There are 7 hidden switches. A switch that is on adds its own fixed numbers to the row, and there is some noise. The rows also spread widely along 9 directions, which tell nothing about the answers.
Known rows, each followed by its switches (1 for on, 0 for off):
[ -9 -19  11  53  -3  -9  29  -7 -11  27  10  -9  -3 -15  29   9  15   9
  42   5  -6  -2 -32] -> 1 1 0 0 1 0 1
[-35  -9  10  12  37   5  12  -6 -14   9 -20 -24  12 -11  -1  -3   1 -24
  23  -3   5  14   1] -> 1 1 0 1 1 0 1
[-23  14   1  49  15  -5  27  -6  14  23   3  -1   4 -16 -12  30 -15 -14
   9 -18   9   8  16] -> 1 1 1 0 0 0 0
[-36 -12  17  17  13  25  -1   0  -2   1 -19 -13  15 -28   8   2   0 -13
  28 -13  10  17   3] -> 1 1 1 1 1 1 1
[  5  -2  11   1  20 -31  10 -18 -10  42 -13  -7 -28  13 -23  23  -5 -43
  15 -16  -6  -3  -1] -> 0 1 0 1 0 1 1
[-40  -8  12  68  -6  35   0  20  -3   0   8  21  41 -56  40  20   1 -13
  42 -17   1  36   8] -> 1 1 0 0 1 1 0
[-37   8  16  43   1 -18  20  10  -1  12   9   5   3 -21   0  20   2   5
  26  -7   8   1 -13] -> 0 0 0 0 1 0 0
[  2   2  -5  18  -3 -17   2 -31 -13 -13  -2 -26  27  25   5 -23 -17  -3
 -15 -11 -13 -13  25] -> 0 1 0 0 1 1 0
[ 24  46  31 -40 -32 -12 -30 -23 -35 -39  -8  37 -10   0 -13 -14  -5   6
 -12 -32 -18  -9   5] -> 0 1 1 0 1 1 1
[-20 -13   6 -31   6   5  -2  42  -4  37 -34  16   5  18 -35   1  16  39
   3  20   5   7   7] -> 1 0 0 0 1 0 0
[-48  22  22   0 -21  26  -9   6   2 -41 -10   8  26 -28 -17 -16  -6  36
  -9 -13  26   8  17] -> 0 1 1 0 1 0 0
[-38   6  22   3 -12  33 -23  20   5 -21 -16   2  12 -37  -9   2   1  11
   8  -8  19  11   0] -> 1 0 0 0 0 1 0
[-38   5  -8 -19  32  29  -2  12  -8 -11 -31 -11   9  15 -23 -12   2  23
   5   2  19   0  11] -> 1 1 0 1 0 1 0
[  0   1  -4   4  36  28  13 -26 -15 -19   1 -28   3  17  17 -16  -4 -17
  29 -12 -11   0  -5] -> 1 1 0 0 1 1 1
[  2  33   6   4 -12   6   5 -16   2 -18  10  20 -16  13 -22  10  -9  36
  -8 -21  10  -6  14] -> 1 0 1 0 0 0 1
[-19  23  43 -29  -7 -21 -18 -30  -3 -24 -27 -21 -17 -16 -59   0 -21 -38
 -15 -36   7 -13   5] -> 1 0 0 0 1 1 1
[ 10 -14  19 -26 -16  36  -7 -28 -13 -27  -3 -24 -15   3  11 -28  -2  23
  13   1   1 -11 -18] -> 1 1 0 1 1 0 1
[  4 -10  12   1 -25   2 -18 -14  -5   1 -16 -12  15  -9  -6 -15  -5   1
 -26   2   1   8  24] -> 1 1 0 0 0 0 1
[-27  23  36  -1 -22 -21 -34 -25 -19 -45 -30 -22  23 -42 -23 -25 -10 -20
 -40 -18   8  -1  21] -> 1 1 0 0 0 0 1
[-22  30   5  25  24  22   0   1 -11 -11  -3  22  10 -26   4  14  -1 -22
  21 -29   0  24  15] -> 1 1 1 0 0 1 1
[ 14  14   4 -44  -2  14 -12  20 -24  -3 -12  30  -6  34 -15  -8   9  42
  11   0 -13  -9  -5] -> 1 0 0 0 1 1 0
[-12 -14  12  46 -17 -15  17   0  -4  18  19   3   0  -5  20   9  12  24
  23   4   4   1 -14] -> 0 0 0 0 1 0 1
[-24   7  33  29   0 -27  -2  -1  -8  18  -8   3   8 -34 -10  19  -4 -33
  12 -18  -5  17   3] -> 1 0 0 0 1 0 1

New rows. What belongs after each?
[-14  28  -4   9  12 -17   6   3 -29 -10 -11  20  -3  13  -9  -3  16  31
  12  -9   4 -10  -8] -> 1 1 0 0 0 1 1
[ -8  29  18  11 -11  -8   5 -11 -26 -22   4  22  -8  -9  -5  -1   3  26
  15 -17   0  -8 -16] -> 1 1 0 0 1 0 1
[ -5 -20  30  35 -71   6 -13 -19   7 -12  12   4  -6 -28  13   0  -3  31
   7 -10  17  -6 -11] -> 0 1 0 0 1 1 1
[ 39  13 -10  18   7   5   6 -18 -19  21  16  26  -5  21  16  13  -3 -15
   6 -16 -28  16  19] -> 1 1 0 0 0 0 1
[-20  17  -7  47  17 -28  31 -19  -1  11   1 -11  -8  12 -14  16  -4  10
  12 -19  12 -15   1] -> 1 1 1 0 0 1 1
[ -2 -17  15 -53   2  31 -24   0  -8  -9 -23 -19   8  18 -12 -30   7   8
 -13  13  -3  12  13] -> 0 0 0 0 1 0 1
[  9 -17   8  -5   4  18   0 -28 -13 -11   9 -28 -12  20  24 -16  -3  -5
  24  -6  -8  -8 -13] -> 0 0 0 1 1 1 1
[  2  17  15 -14 -26   1 -17  -4  -9  -3 -11  34  13   0 -15   1 -18   6
 -12 -25  -6   8  35] -> 0 1 1 1 1 1 0
[-23  -3   9  29   0  17  12 -23   2 -30   7 -36  14  -4  18 -24  -3  26
  10  -4   8  -4  -4] -> 1 0 1 0 1 0 1
[-11  22   9   8  15  15   4  20 -25   9  -4  45   0 -14  10  18  17   1
  45 -18 -14  21 -11] -> 1 1 1 0 1 1 1
[ 10   7  44  22 -32 -18  -2 -15  -4  17  15  21 -25 -36  -2  30  -6 -24
  24 -27 -11   6 -21] -> 1 0 0 0 1 0 1
[-11  11 -19  43  21  28  37 -16   6  -8  21 -20   6  11  17   0  -9  20
  21  -6   7  -4   2] -> 1 1 1 0 0 0 0
[-18 -37  -3   3  10  29  -9  16  -7  19 -12  -3  20  14  21  -7  10  16
  19  11   3  22  14] -> 0 0 0 1 1 1 1
[-14  -6  22 -17 -12  19  -6 -20  -6 -22  -7 -20 -12  -5  -6 -12 -13   6
  14 -10   9 -15 -14] -> 0 1 0 1 1 1 0
[  8 -14  -6  -3  -7   4  10   5 -11  27   0  14   8  31  10  -4   3  31
   5   9  -7   3  15] -> 0 1 0 1 1 0 0
[-24 -10  -8  13  18  10  11   0 -17   4  -5  -1  14  22  10  -5   7  22
  22   0   7   6   6] -> 0 1 0 1 1 1 1
[-15 -17  11   4  12  39  19  10  -2  18   3   1 -38  -6   4  21  14  12
  67  -1   9   0 -54] -> 1 1 0 0 1 1 1
[-36  20   8 -33  31  28  12  17  -3  -1 -22   6 -13  14 -50   6   0  18
  17  -5  16  -1  -2] -> 1 1 0 0 1 0 0
[-20  18  20  -5  16  44 -17   3 -18 -28 -10  15  17 -35  12  -5   2 -30
  30 -26  -9  30   7] -> 1 1 1 0 1 1 1
[-11  -5   3  23  15   6  13  -4   4  30 -11 -10  13 -12   0  13 -13 -23
   6  -8  -1  16  25] -> 1 1 1 1 0 0 0
[-17  17  14 -34  25  31 -25  15 -36 -23 -30  21  21  -8  -2 -19  12 -13
  13 -10 -15  25   8] -> 1 1 0 0 1 1 1
[ -3   6  11  29  17   8  15 -19   5  11  13 -16 -11 -12   8  16  -6 -26
  21 -16  -4   9  -2] -> 1 0 1 0 0 0 1
[ -9   9  19   1   3 -14  18  12  -9  43  -7  30 -38   1 -37  34  11  11
  32 -10   5   1 -23] -> 1 1 0 0 1 0 1
[ 10   3  16 -39   0  35  -8 -17  -3 -15   0  -9 -24  19 -19  -7  -7   8
   6  -8  -1   0  -5] -> 1 0 0 0 1 0 1
[ -6   2 -11 -30  22   2   0  12 -14   7 -20  -7  -9  41 -11 -16  20  36
   7  16   0  -9  -5] -> 0 0 1 0 0 1 1
[  5   5  20 -32 -15  31 -11  -6   3  -6 -13  10 -22   2 -27   1  -6  12
  11 -16   5   0  -1] -> 1 1 1 0 1 1 1
[-17   0  12 -27  34 -12  12   0 -15  15 -23 -12 -28  27 -32   7   5   2
  27  -6   6 -14 -19] -> 1 0 0 1 1 1 1
[  0   4   7   5   9 -29  14  27 -34  33  -6  35 -21  14   6  16  34  33
  47   8 -15  -9 -44] -> 1 0 0 0 1 1 1
[ 17  15   7  -1   1 -28 -16 -23 -34 -21  -4 -15  14   4  25 -25   2 -18
  -8  -7 -28 -13   0] -> 0 0 0 0 0 1 0
[ -2 -13  27  -6  -8  31 -20 -20  -9 -17  -4 -16  12 -25  33 -11  -7 -35
  17 -16 -13  19   4] -> 0 0 1 1 1 1 1
[ -7   4  12  12 -17  -9  13  -1 -19   2   9  15 -17   5   8  -1  15  42
  22   4   3 -11 -28] -> 0 1 0 0 1 0 1
[-10  34  25 -19  14 -32  -1 -16 -24  -4 -24   4 -21   4 -43   7  -5 -25
   7 -28  -6 -11  -7] -> 1 1 0 0 1 1 1
[  0  17  20  15 -18   5  -4 -18  -1  -3   4  11 -17 -22 -15  19  -9  -6
   0 -22   9   7   6] -> 1 1 0 0 0 0 1
[ 25 -11  12 -22 -32  31 -11 -27  -2 -22  -4 -17 -10  17   7 -28  -7  33
   1  -6  -3 -13  -1] -> 1 1 1 0 1 1 1
[-14 -43  18  44 -15  14  13 -24  20  17   7 -45  -2 -19  19  11 -19 -15
  26  -7   8  -4  -7] -> 1 0 0 1 1 1 0
[ -4   6  -4  25  16 -15   6  10  -8  49 -15  33  15  20 -23  30  -5 -23
   7 -20 -15  26  42] -> 1 1 0 0 1 1 1
[-11  25   4 -53   6  33 -20  34 -20  -4 -30  46 -22  16 -44   5  20  41
   9  -4  14   8  -1] -> 1 1 0 0 0 1 1
[ -3  -1  25  13 -13  -3  -9  -4 -22  -8  -2   7   5 -25  24   1  -1  -4
  27 -12 -16  -3 -15] -> 1 0 0 1 1 1 0
[-30   3  11  18  15 -24  15  -5 -19  -6  -3 -15   2   0   7  -5   1   7
  28  -5   3 -17 -21] -> 0 0 0 1 1 1 0
[ 48   4  35 -44 -60  -6 -36  -1 -27   1 -14  30 -21 -21   0 -10   6  16
 -12   2 -23 -10 -17] -> 1 1 0 0 0 0 0
[ -5  -4  -1   3  -5  13  18  -5  14   1   3 -21 -15  17  -8  -6  -2  48
   4   9  15 -21 -11] -> 1 0 1 0 0 0 0
[-26  -5 -17  42  48 -29  17  14 -30  27 -13  -3  26  13  25   4  21  -1
  26   6 -11  10   4] -> 1 0 0 1 0 1 1
[-20  -9  -3  41   1   1   5  -6  -3   8  -9 -15  29  -2   6  -7   2  13
 -10   3   8  11  26] -> 1 1 0 0 0 0 1
[ 33  -5  -7 -33  -7  30  -9  13  -6  36   0  44 -23  37 -13  19   4  30
   3   2  -5  17  20] -> 1 0 0 1 0 0 1
[-25 -34  -1  12   6   8   4   0   0  22 -18 -25  -3   6   5  -5   9   8
  14  14  18   2  -4] -> 0 1 0 1 0 1 1
[  0  -4  25  26 -41 -28  -8   8  -9  31  -2  42  -8 -20  -4  27   7   4
  14 -15  -2   8  -4] -> 0 1 0 0 1 1 1
[-23  13  12  21  -2  10  11   9   0  12  -3  22  -4 -11 -19  25  -9   1
  23 -23   7   5   1] -> 1 1 0 0 1 1 0
[ 28 -14  10 -16   5  28  -1 -12  -9  26   9  12 -17  17   9  10  -4 -12
  23  -8 -20  14   5] -> 1 0 0 1 1 0 1
[-13 -34  -2  10   8  11  17  -1  -2  26 -20 -21   2  21   7  -8   9  30
  26  13   8  -4  -6] -> 1 1 1 1 1 1 1
[-19  13  24   7   1 -11  15 -18 -11 -15   2 -18 -15  -7  -6  -1 -10  13
  19 -11   6 -22 -24] -> 1 0 0 1 1 0 0
[ 43  12  31 -15 -35 -23 -12 -28 -31   1   2  10 -26 -16  14   0  -4  -9
   3 -10 -27 -17 -23] -> 1 1 0 1 0 0 0
[-44  14  11  -6  16  28   7  -4  -4 -37  -8 -12   0   4 -19 -12  -3  41
  11  -9  30  -4  -2] -> 1 0 0 1 1 0 1
[ -2  -6   7 -11  16  26  22 -19  15  17  17  -7 -39  33 -25  20 -15   3
  22 -14  15   0   0] -> 0 0 0 1 1 0 1
[ -9  26 -17  35  11   3  27  -5  -8   3  18  22  -7  21  -7  17   2  40
  15 -13  11  -1   5] -> 1 1 0 0 0 0 1
[ -9   0  39   0 -33 -12 -12 -12  -3  -1  -8  -3  -9 -31 -13   5 -13 -24
   7 -20  -2  -7  -7] -> 0 1 0 0 1 1 0
[-12  22  15 -13  -4   7  -5 -16   7   0  -7  11 -35   6 -51  23 -15 -11
  -5 -31  21  -3  12] -> 0 1 0 0 0 1 1
[-18   8  13  17  12   1   6   0 -27   6   3  25  -6  -9  14  13   8  -8
  41 -18  -5   9 -16] -> 0 1 0 1 1 1 1
[ 19   9   9   8 -29   1   0 -18 -16  -7   9  20  -3  12   1  -7  -3  30
  -1 -11  -8  -3   6] -> 1 1 0 0 1 0 1
[-40 -20  -2  19  12  44   0  -1   9  -7 -16 -30  14 -15   4  -3  -8   2
  16  -1  24   7   7] -> 1 1 0 1 0 1 0
[-16  27  33 -12  -4 -21 -14  12 -31  -1 -14  32 -17 -33 -14  14  13   2
  15 -13   1   4 -21] -> 1 0 0 1 0 0 1
[-15  -3  25   6 -16  22  -3  24 -11  10   2  33  -2 -28  12  17   8  22
  34  -4   1  15 -16] -> 1 0 0 1 1 0 0
[  1  16  -1  25  17  44  11 -13  -9 -18  38  19 -10   4  30  14  -5 -11
  46 -30  -9  18  -6] -> 0 0 0 0 1 1 1
[  5   9  19 -16 -10 -13   3 -27 -12 -14 -13 -19 -21  14 -19 -14  -5  18
   4 -13  -2 -27 -17] -> 1 1 1 0 1 1 1
[  2  16   2 -38  39  -3   1 -19 -20   1 -14  -4 -14  46 -33   2 -12 -23
   6 -23 -11   0  19] -> 0 0 0 1 1 1 1
[-20  23  11  17  -4  18   7 -40   9 -38   8 -20 -27  -7 -26   6 -21   1
   5 -35  27 -18  -2] -> 1 1 0 0 0 1 1
[-21 -24  32   6 -24  28  -2   1  20  14 -14 -20  -4 -37 -13   7  -7  -6
  16  -1  16   7 -11] -> 1 1 0 0 1 0 0
[  4 -11  12  -1 -21  16  -8 -17 -14 -17   2 -10  -3   2  19 -17   5  15
  17  -3  -3  -4 -15] -> 0 1 0 0 1 1 1
[  3 -44  40 -39 -31  19 -23   5  14  27 -24 -27 -29 -18  -6  -4  10 -10
  20  14   1   2 -29] -> 0 0 1 0 1 1 1
[-19  10   6  -4  41  25   6   4 -17  15  -9  13  16  -5   9   6   2 -35
  25 -14 -14  38  22] -> 0 1 1 1 1 0 1
[-17  15  -1  36  32 -23   9 -27 -13  13 -12 -11  10   2 -14  16 -17 -48
   1 -31  -2   8  32] -> 1 1 0 1 0 1 1
[  2   0  16  26 -18  -8 -17  -7  -7   4   2   6  13 -25  24   4   2 -22
   4 -13 -12  15  10] -> 0 0 1 0 0 1 1
[ -9  11  24  -8 -13 -17 -14 -30 -20 -32 -14 -26  14  -4  -7 -35  -6  -7
 -18  -8  -5  -8   8] -> 0 1 0 0 1 0 1
[-17 -17  -2  17   0  30   0  -2 -16 -20  -8 -16  19   3  29 -25  13  33
  24   9   3   1 -14] -> 1 1 0 0 1 1 1
[-22 -36 -17  22  54  16   1  25 -10  40 -26 -26  35   6  24  -3  20 -30
  23  20 -13  33  16] -> 1 0 0 0 0 1 1
